There are 4 ways to turn a row about zero (a turn may also mirror it). The second row of each pair is the first, turned, with some noise. The first 36 pairs use one turn. New pairs use 2 turns, one after the other, and a turn may come again.
In the rows, zero is written as 128.
Known pairs, each followed by its turns in order:
[201 200 124 111 135 135 152 177]
[ 52 121 147 167 131  88  62 174] => (1)

[114 139 125 141 147 161 140 131]
[138 141 106 136 151 102 119 127] => (3)

[ 81  75 125 110  88  98 135 169]
[119 101 178 106 102 170 151  72] => (2)

[147 170 107 149 153  51 108 162]
[111 216  91 120 121 108 123  92] => (0)

[136  99 132 190 167 140 125 123]
[136 112  86 111 132 169  99 166] => (2)

[186  96 128 114 122 135 165  93]
[ 90  92 104 118 183 156 143 134] => (0)

[112 130 121  99 153 150 122 152]
[153 154 142  98 116 109 114 110] => (2)

[137 156 145  96  87 108 134 154]
[106  84 135 112 127 123 157 169] => (3)

[139 133 151 129 118 104 160 124]
[144 114 126 136 124 147 127 165] => (3)

[ 88 118 100 121 110 113 102  37]
[165 105 186 187 133 123 117  73] => (3)

[ 59 180 143 136 120  63 128 122]
[110 181 100 169 107 158 171  73] => (2)

[102  80 191 191 146 138 161 123]
[143  95  84  98 175 204 124 119] => (2)

[124 112  95 153 141  91 137 187]
[118 135 147 134  82 110 173 177] => (1)

[128 176 108 128 100 133 108 161]
[ 85 110 129 145 128  84 129 111] => (1)

[137 167 147  92 118 164  99 126]
[ 72 132 153 140 150  84 133 143] => (3)

[159 177 156 123 179 125 154 195]
[159 163  81  69  89 174 148  92] => (0)

[163 135 100  73 117  88 165 110]
[110 118  81 104 187 102  97 100] => (0)

[ 72  95 180 114 130 127 163 106]
[149  80  92 150 100 130 103 190] => (0)

[162 145 149  87 132  93 104 116]
[ 86 105 175 123 128 149 112 142] => (3)

[149 155 129 116 160 149 112 157]
[ 87 127 166 150 117 130 108 123] => (1)

[105 100 152 158 124  95  95 110]
[128 112 124 165  76 139 109 103] => (3)

[229 104  98  95 125  95 141 128]
[131  50 137 159  92  64 118 154] => (2)

[153  67 146 105  51 169  99 117]
[ 96  79 208 123 180 125 103 125] => (2)

[ 84 100  91 132 152  96 125 123]
[ 95 138 120  94  78 153 129 112] => (2)

[ 58  57  66 145 160 143 107 140]
[202 130 180 112  85 134 198  98] => (1)

[167 112 168 135 111 153 112  98]
[133 158  92 155 137 151  97 101] => (1)

[146 161 136 157 117 129 107 177]
[107 136 116  91  93  96 137 148] => (3)

[149 156 145 138 117 147 149  94]
[123 135 107 120 139 120  78 119] => (1)

[ 96 118 103 172 161  99 147 148]
[152 191 122 134 128 134 111 163] => (0)

[116  71  97 111 141  80 141 165]
[156 128 148 143 119 144 190 183] => (1)

[125 128 191  95 142 120 144 150]
[146 100  72 121  85 133 147 131] => (0)

[120 141 126 129 129 122 104 115]
[115 132 140 134 117 101 127 126] => (0)

[123 123 131 123 197 114 106 153]
[ 90 132 108  98 131 148  77 103] => (3)

[150  84 158 157 148 129 117 146]
[134 151 120 151  86 175 133 131] => (1)

[160 133 151 146 176 113 124 130]
[110 153 107 106 114 136 167 131] => (0)

[151 137  84  70 123 102  18 162]
[120 158 207 171  59  87  61 110] => (2)

New pairs. What belongs after each?
[ 63 141 165 150 116  97 145  70]
[105 116 140  86  95  43 129 116] => (1) (2)

[109 128 103 143  81  87  95 144]
[140 127  93 169 110  92 145 155] => (2) (3)

[119 149 188 123  56  93 136 141]
[190 142 177 110 106  86 159 145] => (1) (1)

[162 122 161  92 149 155 156 128]
[176 179 120  98 116 140 134 138] => (3) (2)

[143 143 131  81  92 128 165 157]
[ 97 114 154 120 171  94 166 150] => (0) (0)

[140 154 159 132 141 152 132 112]
[127 167 132 105 131 120 149 131] => (2) (0)

[138 182 139 136 163 155 133 142]
[ 97 154 153 135 135 152 108  85] => (1) (2)

[142 152 161 105 156  91 143 155]
[165 156 173 118 103 150 136 135] => (2) (3)

[121 105 114 163  98 129 154 118]
[129 106 144 153  99 107 144 160] => (1) (2)

[137 161 147 198  94 125 105 143]
[110 122 106 173 138 135  86  66] => (3) (0)

[ 99 118 158 102 147 179 126 118]
[104 139 162 109 174 152 118 117] => (2) (1)

[ 96 142  92 122 149 128 166 136]
[113 158 151 105 149 165 103 114] => (3) (3)

[166 102 170  98 152 135 128 117]
[105  99 124 138  93 126  75 123] => (2) (2)

[ 83  90 119 109 153 153  99 129]
[100 145 164 114 137 103 113 173] => (3) (0)

[129 109 131  96 151 122 111 125]
[128 148  99 130 154 137 117 125] => (0) (0)

[131 129  82  91 174 128 156 122]
[152 145  95 110 122  91  82 115] => (3) (2)

[129 115 154 116  79 126 117 142]
[120 108 135 106 135 156 170 133] => (3) (2)

[125 132 160 125  77  70  82 126]
[113 161  82  72  99 123 173 151] => (1) (2)

[182 159 163 190 152  61  69 138]
[167  63 103 131 174  26 127 120] => (1) (3)

[184 138 107 108 109 146  76 107]
[103  92 100 119  59 128 102 120] => (2) (3)

[118 148  81  68  87 141 106 139]
[122  91  74 101 129 133 134  76] => (3) (2)

[146 142 104 108 144 106 193 116]
[181 129 163 130  91 133 107 102] => (1) (2)

[184 108 125 173 142 108 178 125]
[ 95 109 145 181 134  99  78 127] => (3) (1)

[186 106 145 140 115 124  62 117]
[167 103  83  58 111 129 126 147] => (0) (1)

[126 181 121  72 131 142 178 135]
[109 138 115  88 151 116 124 205] => (2) (1)

[143  84 123 161  99 133 120 188]
[135 151 112 109  87 112  66 113] => (0) (1)

[132 123  88 112 127 189 174 104]
[136 153 134  84 146 132  59 167] => (3) (3)

[156  86 128 130 117  83 136 145]
[125 156 117 144 158 111 178 142] => (3) (3)

[106 111  77 149 131  75 100 121]
[134 106 132  89  93  98  65 139] => (0) (3)

[153 138 210  96  85 118 153 134]
[ 52 111 168  73 127 142 123 156] => (0) (2)

[ 89 123 166  94  92 130 159 170]
[143 156 153 171 160 156 107 175] => (2) (3)

[154 134 125  64 115 128 112 126]
[ 91  98 102 120 101 120 120 115] => (0) (2)

[116 124 196 137 101 150 110 145]
[177 129  76 160 107 107 125 119] => (0) (1)

[ 88  87 153 126  58 119 101 148]
[210 171 125 118 148 152 144 121] => (1) (3)

[117 134 129 145 152 187 126 128]
[165 101 150 129 166 119 131 101] => (0) (2)

[184 108 111 151  98 119 164 109]
[123 128 140  56  95  98 127 122] => (1) (3)

[114 140  92 127  60 139  92 169]
[149 164  93  78 112 117 149 181] => (1) (1)

[138 110 133 120 131 131 134  77]
[149 139 111 139 158 143 116 155] => (3) (2)

[116 141 129 159 127 119 132 124]
[136 151 145 143 141 125 131 130] => (0) (2)

[133 140  67 158 134 149 154 128]
[131 112 141 190 109 128 135 102] => (1) (2)

[111 140 133  82 158 111 141 104]
[ 98 145 119 120 150  91  96 130] => (2) (0)

[172 125 123 116 132 151  53 150]
[109  94  62 127 162 127 174 106] => (0) (2)

[175 131 142 161 146 121 133 124]
[142  78 140 110 120 111 109 118] => (0) (1)

[113 104 129 104  66 169 129 192]
[113 103  95  79  98 123 203 122] => (3) (2)

[137  87 103 132 153 112 144 102]
[131 140 115 127 161 100 105 159] => (3) (2)

